Each cloud of rows lies close to a flat space through zero, with a little noise off it, and is much wider in some directions of that space than in others. After each cloud: how many dimensions does that space have?
In the rows, 128 means zero.

[[139 132  95 138 100 106 137 117 103  99 132 159 121 120 120 183 102  51
   56 120]
 [135 153 111 149 107 152 101 124  99 107 149 134 142  95 111 145 125 111
   88 144]
 [122 134 135 122  90  98 172 130 140  97 139 140 151 109 108 108 105 107
  167 114]
 [119 128 111 160 133 171 118 111 123 149 112 118  80 145 187 151 140 154
  112 145]
 [110 112 119 148 152 114 142 131 133 115 133 139 144 139 126 139 131 117
  104 118]
 [119  80 120 107 133 104 136 138 140 138 118  97 150 127 107 100 160 155
  144 158]
 [153 107 129 135 108 127 167 152 142 116 117 128 116 126 140  96 143  99
  121 117]
 [121 166 107 124 128 170 116 153 123 103 140 123 137 139 129 155 127 130
  129 107]
 [134 104 109  96 115 100 136 169 138  88 125 114 165 138  81 116 153 113
  150 138]
 [104 114 113 146 114 119 124 116 137 129 109 138  95 137 145 124 142 138
  145 176]
 [112 118  89 105  72 128 179 143 135 114  99 128 102 121 137 125 142 123
  108 163]
 [123 114  99 126 104 104 147 123 138  88 142 122 172 127 100 132 123  92
  110 113]
 [118 111 133  93 131 128 184 134 153 137 124 110 158 143 132 123 135 141
  137 111]
 [187 168 157 130  89 150 115 149 115 121 132 152  89 111 136 110 119  87
  154 122]
 [148 165 139 137 106 182 109  98 139 129 148 136 141 123 140 118 133 123
  144 144]
 [123 132 111 115 103 114  95  89 130 127 139 138 159 113  97 137 126  96
  108 171]
 [123 128 158 132 142 127 145  96 133 159 137 101 138 109 143 103 103 172
  146  87]
 [106 107 109 128 115 118 164 124 145 111  93 125 114 161 140 116 148 153
  132 152]
 [111 115 107 142 125  91 125 105 116 104 142 131 157 122 103 159 107 104
  108 122]
 [130 100 102  97 118 156 155 152 141 150 114 101 111 146 155 143 162 129
  124 146]
 [112 121 116 103 118  96 112 151 152 112 112 147 129 139  98 104 138 103
  154 161]
 [110 144 142 122 180 136  87 104 145 168 117 131 122 133 137 110 112 147
  110 101]
 [138 124 148 198 196 111  60  90 111 127 102 125  96 162 145 113 115 161
  106  84]
 [104 132 146 121 139 122 175 140 126 120 135 130 154 126 118 128 123 171
  140 115]
 [131 150 164 127 167 118 150 134 117 114 114 147 142 159 116 132 119 167
  118  95]]
 => 13

[[109 146 121  87 157 114 127 126 112 147 132 116 150 135  99  96 113 118
  102  96]
 [ 92 146 126 139 119 102  92 107  93 142 120 152 171 162 123 131 108 128
  131 115]
 [127 116 187 152 115  91 159  75 117 157 131  95 155 142 117 105 141 117
   97 150]
 [135 142 183 115 103 146 140 116 149 127 116 159 163 149 111 135 119  50
  141 174]
 [125  84 132 152 110  90 111 108 103 109 120 125  99 127 157 130 157 171
  133 148]
 [146 152 133 116 146 141 133 106 121 109 128 123 140 158 113 138 166 148
  128 107]
 [129  98 117 136 117 118 154 114  95 118 109  67 142 106 109 124 135 100
  128 158]
 [151 138  89 154 142 146 121 124 111 121 109  99 139 128 130 117 125 141
  157 146]
 [111 178  77 133 155 142 100 143 128 152 158 147 173 130 135 109 111 193
  100  71]
 [114 124 129 146  85 137 149 158 101 141 120  93 152 133 162 133 144 117
  125 112]
 [ 82 126 131  95 140 140 133 107 139 121  79 145 125 101  67 151 114 123
  111 130]
 [124 110 147  80 173 141  88 143 150 142 126 172 107 133 123 166  94  80
  167 172]
 [112 141 145  94 146 147 130 154 165 161 101 148 109 126 135 109  98 105
  137 124]
 [ 86 154 108 120 126 139 108 129 134 132 121 166 133 140 148 146 129 169
  141  91]
 [103 104 134  61 104 133 168 124 105 134 146 104 127 100 148 114 153 130
  130 168]
 [209 112 175 174 133 130  80 166 144 132 115 180  83 147 141 131 155 169
  107 137]
 [125 144 126 108 114 123 126 135  83 173 120 130 130 118  88 122  80  88
  146 137]
 [121 175 134 146 115 136 111 146 162 159 122 183 111 155 162 111  79 112
  179 111]
 [171 162 111 122 100 157 131 152 105 112 120 137 172 120 102  83 109 100
  121 156]
 [100 110 130 117 120  91 123 133 137  88 114 126 123 165 183  91 151 119
  134 111]
 [125 135 147 145  70 116 135 134 101 134 155 131 182 153 160 108 133 103
  110 136]
 [109 135 115 135 111 156 112 128 151 120 116 173 129 102 106 168  91 111
  149 153]
 [107 113 112 120 167 130  92 115 137  84 110 137 135 153 138 161 150 139
  151 135]
 [132 124 117 124  79 116 176 154 113 140 156 102  94  80 131  96 137 162
   82  87]
 [148 119 122 114 150 136 117 134 153 110 162 146 114 124 121 151 122 107
  135 138]]
 => 14

[[124 130 149 183 148 114 136 138 140 122 131 121 128 145 137 166 154 125
  118 107]
 [129 126 115  81 115 142 119 127 117 136 125 131 121 112 122 105 110 134
  131 142]
 [133 125 122 106 129 126 126 117 129 121 131 129 127 122 123 108 120 139
  137 128]
 [130 124 118  94 120 133 123 118 123 125 128 130 137 117 125 106 120 129
  133 138]
 [136 128 118  96 136 121 129 107 127 112 130 120 141 117 121  98 126 140
  142 132]
 [122 129 120 123 121 139 122 148 117 150 125 126 122 128 120 133 119 119
  128 133]
 [135 125 132 138 136 115 134 118 135 110 132 126 141 127 134 128 138 137
  134 111]
 [113 129 115 105 103 157 102 152 105 161 125 135 107 125 120 135  98 107
  121 145]
 [126 122 127 132 129 123 128 127 132 127 136 121 125 130 132 126 129 132
  130 132]
 [121 131 100  43  94 168 103 136  91 163 121 134 108 107 103  80  75 126
  132 157]
 [120 131 143 178 134 125 140 139 136 125 133 132 129 144 137 164 143 121
  122 113]
 [129 128 128 137 127 132 127 134 125 135 126 129 128 138 126 143 126 124
  122 123]
 [138 121 148 149 155  99 151 100 150  87 130 116 153 127 141 115 161 151
  139 117]
 [116 127 110  79  97 159 113 142 103 161 119 138 103 123 109 121  93 114
  118 147]
 [117 131 103  87 101 160 107 154 102 168 122 139 110 125 115 124  90 110
  122 147]
 [117 133 116 119 111 147 117 151 113 155 127 137 114 132 121 143 109 110
  117 139]
 [138 126 132 131 140 113 136 118 133 112 130 123 139 121 136 121 138 135
  137 121]
 [137 130 132 131 143 109 133 116 142 102 128 127 146 123 135 118 139 139
  135 125]
 [153 117 138 121 157  94 141  74 147  75 132 121 157 115 139  79 148 159
  150 119]
 [130 134 135 164 138 120 138 131 135 125 128 130 125 142 138 148 142 123
  121 113]
 [129 130 151 192 148 111 146 136 148 117 132 129 140 150 140 176 162 123
  118 108]
 [124 132 135 143 137 120 129 129 132 118 131 125 132 128 135 131 135 133
  126 113]
 [125 129 140 182 135 119 139 145 135 130 126 129 125 143 139 169 154 117
  112 114]
 [141 124 132 129 143 109 138  95 139 100 129 125 144 123 131 110 149 147
  141 122]
 [142 127 169 239 175  76 166 120 181  81 140 122 161 151 152 182 196 139
  122  79]]
 => 2

[[142  89 124 141 127 128 138 123 113 121 150 132 127 174 107 161 141 155
  181 144]
 [127 125 124 153 157 158 131 129 123  96  59 111  85 154 175 144 132 146
  163 143]
 [153 108 141 142 142 129 123 127 119 105 106 123  97 141 147 143 137 160
  140 146]
 [117 127 115 129 108 138 132 132 134 135 135 134 157 132 128 137 109 132
  119 136]
 [143 107 137 125  96 137  88 120 106 122 120 153 124 136  79 155 168 199
  150 143]
 [135 133 126 117 161 127 157 126 123 116 140 133 135 138 148 140 100 152
  114 125]
 [146 105 130 124 109 130 113 114 113 132 115 138 120 140 115 145 151 170
  126 129]
 [135 106 128 145 135 125 173 162 133  91 135 144 117 130 135 134 101 111
  133 146]
 [140 130 126 140 107 141 125 135 118 102  95 138  97 135 131 137 139 143
  139 137]
 [138 110 144 134 157 116 136 137 118 117 131 128 122 130 137 136 118 144
  124 133]
 [113 103 108 126 149 144 142 119 159 129  90 108 169 123 168 129  88 119
   89 145]
 [116 150 127 110 130 144 121 116 147 128 117 124 155 113 129 130 108 147
  110 120]
 [ 88 148 127 138 135 135 153 150 121 157 177 129 136 145 150 137 105 107
  153 123]
 [ 92 156 123  94 125 139  71  89 140 178 120 112 192 103  94 118 138 140
  107 100]
 [146 120 129 142 122 145 116 119 132 102  69 117  80 135 153 130 153 141
  140 140]
 [142 135 141 123 112 117  93 114 114 132 130 129 113 126  85 124 166 137
  149 110]
 [100 140 121 145 141 157 125 127 167 125  76  83 167 124 183 130  65  98
  112 132]
 [131 129 117 121 126 137 149 140 138  98  90 147 134 104 138 123 103 132
   84 133]
 [ 92 166 122 112 129 123 128 141 141 149 174 138 167  93 114 102 114  97
  108 125]
 [126 138 116 133 173 118 147 120 137 130 115 100 124 132 173 107 109  81
  117 122]
 [125 112 122 124 131 118 126 116 135 155 140 116 142 132 132 120 133 106
  118 124]
 [ 85 134 112 126 149 152 126 108 158 163 123  86 177 148 156 135  97 101
  145 117]
 [ 97 136 129 121 151 140 122 115 164 142 135  96 159 121 129 120 116 102
  150 123]
 [120 112 132 141 151 144 110 112 148 129  92  89 131 142 150 135 125 122
  156 131]
 [147 139 127 120  97 129 157 156 109  86 154 189  81 121  94 134 157 162
  140 142]]
 => 12

[[158 159 215 147 147 102 161 133 170  87 238 123  90 182 141 159 149 158
  140 113]
 [135 139 110 138 143 133 141 111 124 161  79 135 148 126 113 121 104 156
  114 133]
 [152 141 135 167 148 114 147 108 126 150 123 127 176 136 111 130 126 128
  148 148]
 [152 143 190 141 139 110 151 136 154 119 175 128 112 163 143 142 129 161
  143 112]
 [123 116 217 121 109 121 142 169 156  66 242 104  60 152 172 159 161 121
  166  94]
 [ 66 108  87 119 125 170 117 135 113 146  74  98 123  67 129 137 104 104
  120 120]
 [106 102  92 113 102 142  97 143 103 132  86 128 133  96 132 111 131  94
  133 130]
 [138 141 164 140 138 117 145 126 144 111 180 123 121 146 133 144 139 134
  137 126]
 [108 127 116 147 141 139 136 115 116 149 105 109 159  99 119 136 120 108
  141 138]
 [139 156 151 139 156 128 149 120 149 140 134 127 115 148 128 144 108 177
  104 120]
 [147 108 144 141 105 106 120 138 115 110 170 126 169 118 130 114 171  58
  192 147]
 [172  98 195 128  87  89 117 169 136  81 212 139 124 158 161 119 181  99
  203 118]
 [150 129 110 135 125 112 119 115 118 148  99 149 165 128 115 109 131 122
  136 146]
 [159 167 165 166 161 104 160 109 148 130 172 134 144 166 113 145 132 154
  130 140]
 [115  93  85 103  96 138  96 140 103 135  73 133 136 102 138 101 126 103
  135 130]
 [133 137 133 117 129 118 127 126 133 104 162 134 117 148 127 129 145 119
  122 131]
 [109 124 166 144 132 131 143 141 136 101 201 100 118 120 136 158 147  93
  160 125]
 [156 150 126 130 135 110 133 114 132 130 132 148 131 154 120 122 130 149
  111 138]
 [ 81 108  49  76 101 164  88 136 111 142  44 136  90  94 128 107 104 130
   66 114]
 [132  83 138 108  73 114  95 168 111  95 152 135 127 116 155 102 167  74
  181 125]
 [145 102 172 106  89 110 115 163 138  83 191 132  94 146 157 124 161 111
  164 112]
 [151 140 161 142 141 119 146 129 145 135 131 131 116 155 137 135 115 182
  120 114]
 [119  72  67 118  79 138  86 143  83 166  19 142 179  69 138  79 120  87
  159 132]
 [167 163 122 149 160 103 148  92 135 146 123 150 166 162  95 128 124 152
  112 155]
 [103 110  90 112 123 156 115 130 109 156  59 125 127  96 130 116 104 131
  106 124]]
 => 5

[[106 137 109 158 113 191 136  67 145 154 113 135 137 120 157  65 147 143
  140  93]
 [109 119 173 101 135 121 138 120 181 124 127  60 168 154 136  97 159 120
  116  89]
 [136 113 118 123  93 137 135 155 130 124 142 146 118 106 152 123 107 140
  134 117]
 [103 154  97 164 145 128 139 142  67 190 130 202  77 111 126 119 132 160
  131 155]
 [128 152 149 118 120 119 158 136 135 127 138 104 135 168  65 153 144 143
  105 181]
 [ 94 117 120 113 175 133 146  89  94  73 127 138 117 115  99 141 119 139
  141 139]
 [119 118 131 110 130 116 155 114 141  88 115 101 142 135  97 141 109 142
  126 113]
 [ 98 134 124 122 128 108 142 122 119 139 126 158 111 125 107 104 142 140
  113 151]
 [131 143 150 162 130 100 124 167 105 178 141 144 109 144 102 152 131 143
  119 150]
 [111 128 146 138 127 183 172 108 110 116 130 126 100 102 129 124 106 177
  140 113]
 [135 150 145 144 139 154 163 159 183 118  92 101 157 148 116 150 121 143
  121 103]
 [118 119 105 109  95 126 124 150 124 168 139 155  78 155 105 134 109 132
  104 170]
 [102 123 114 116 118 138 141  93 120 107 151 149  97 114 103 114 139 156
  108 164]
 [124 141 131 145 133 128  80 101 156 117 104 134 175 118 177  88 135 112
  141  75]
 [128 128 124 135 136 140 133 103 150 125 101 106 140 131 131 120 132 129
  125  95]
 [131 164 150 172 115 127 119 157 119 176 137 167 111 126 151 121 104 138
  132 168]
 [129 138 158 121 122 168 156 157 130 138 161 133 149 151  95 121 119 107
  122 161]
 [115 163 101 145 102 149 110 100 121 184 135 171 132 122 168  58 142 134
  126 136]
 [142 128 135 131 111 138 133 130 128 118 108 118 147 117 151 124 127 130
  151  93]
 [143 140 130 114 104 155 113  79 101  96 150 126 147 106 159 103 149 118
  156 159]
 [129 106  98 144  96 117 124 109  97 136 139 158 101  94 134 114 112 147
  135 112]
 [101 118 136 126 114 101  80 121 135  71 190 155 165 131 164 115  89 126
  165 166]
 [115 147 158 139 124 107 123 129 112 166 108 130 120 145 122 116 166 130
  133 146]
 [105 116 133 107 122 153 130 111 100  94 167 154  84 116 103 138 109 156
  119 170]
 [126 117 120 130 126 121 134 153  93 131 162 157 115 130 107 146  98 125
  137 160]]
 => 16

[[ 97 134 136 151 132 113 107 141 121 125 113 122 162 147 116 132 152 120
  142 110]
 [107 152 144 136 128 108 142 117 118 125 126 115 119 109 152 164 131 142
  165 134]
 [160 123 139 107 121 137 160 103 143 124 135 150 103 107 164 123 104 132
  137 158]
 [ 84 121  79 188 123 109  87 147 113 137 131  87 186 181  85 124 200  69
  112  72]
 [113 144 131 131 130 116 130 135 122 132 128 117 130 122 127 146 125 141
  143 127]
 [125 139 141 120 134 122 134 136 116 121 118 127 124 118 116 133 111 145
  130 137]
 [145  95 118 141 121 144 114 113 142 124 128 146 140 150 132  90 154  84
  103 125]
 [140 118 126 125 130 137 122 130 126 122 127 133 117 126 117 113 124 126
  107 132]
 [146 116 125 125 126 138 131 115 125 117 135 131 104 115 128 116 128 119
  101 139]
 [143 102 135 121 132 150 104 132 145 131 119 152 133 143 130  99 131 129
  108 126]
 [147 133 132 108 122 129 155 118 141 133 135 141 125 119 148 132 106 132
  148 143]
 [117 133 121 151 126 115 130 127 108 112 125 112 139 129 106 127 145  99
  116 122]
 [166 102 147  92 141 163 112 149 141 123 112 168 115 128 106  82  88 158
   86 146]
 [141 121 154 113 134 138 127 118 127 116 121 143  93 105 145 126 111 153
  119 149]
 [129 143 151 109 131 122 145 125 130 127 123 136 120 111 146 145 103 158
  155 143]
 [111 121 136 128 143 138  82 161 118 132 109 124 131 142  96 121 130 158
  103 111]
 [127 132  92 148 118 118 140 127 122 130 143 109 150 144 109 125 147  86
  125 113]
 [110 124 111 147 130 123 108 142 121 131 125 114 148 148 107 126 150 112
  118 107]
 [110 143 125 140 126 114 133 123 120 127 131 113 129 124 133 147 139 124
  143 123]
 [146  94 111 130 129 153  96 141 139 133 125 142 142 157 102  84 139 107
   88 113]
 [144 145 165  91 135 132 155 119 116 116 125 137  76  78 147 147  79 183
  134 166]
 [106 122 114 155 130 123  99 142 121 131 122 114 155 155 107 124 162 110
  119  99]
 [130 123 135 122 138 137 115 140 118 120 119 130 113 120 110 118 121 146
  104 131]
 [109 131 109 161 117 111 132 114 129 130 133 113 157 146 137 137 167  85
  148 112]
 [119 141 104 155 116 107 146 110 103 113 141  98 124 119 118 140 150  88
  119 125]]
 => 6
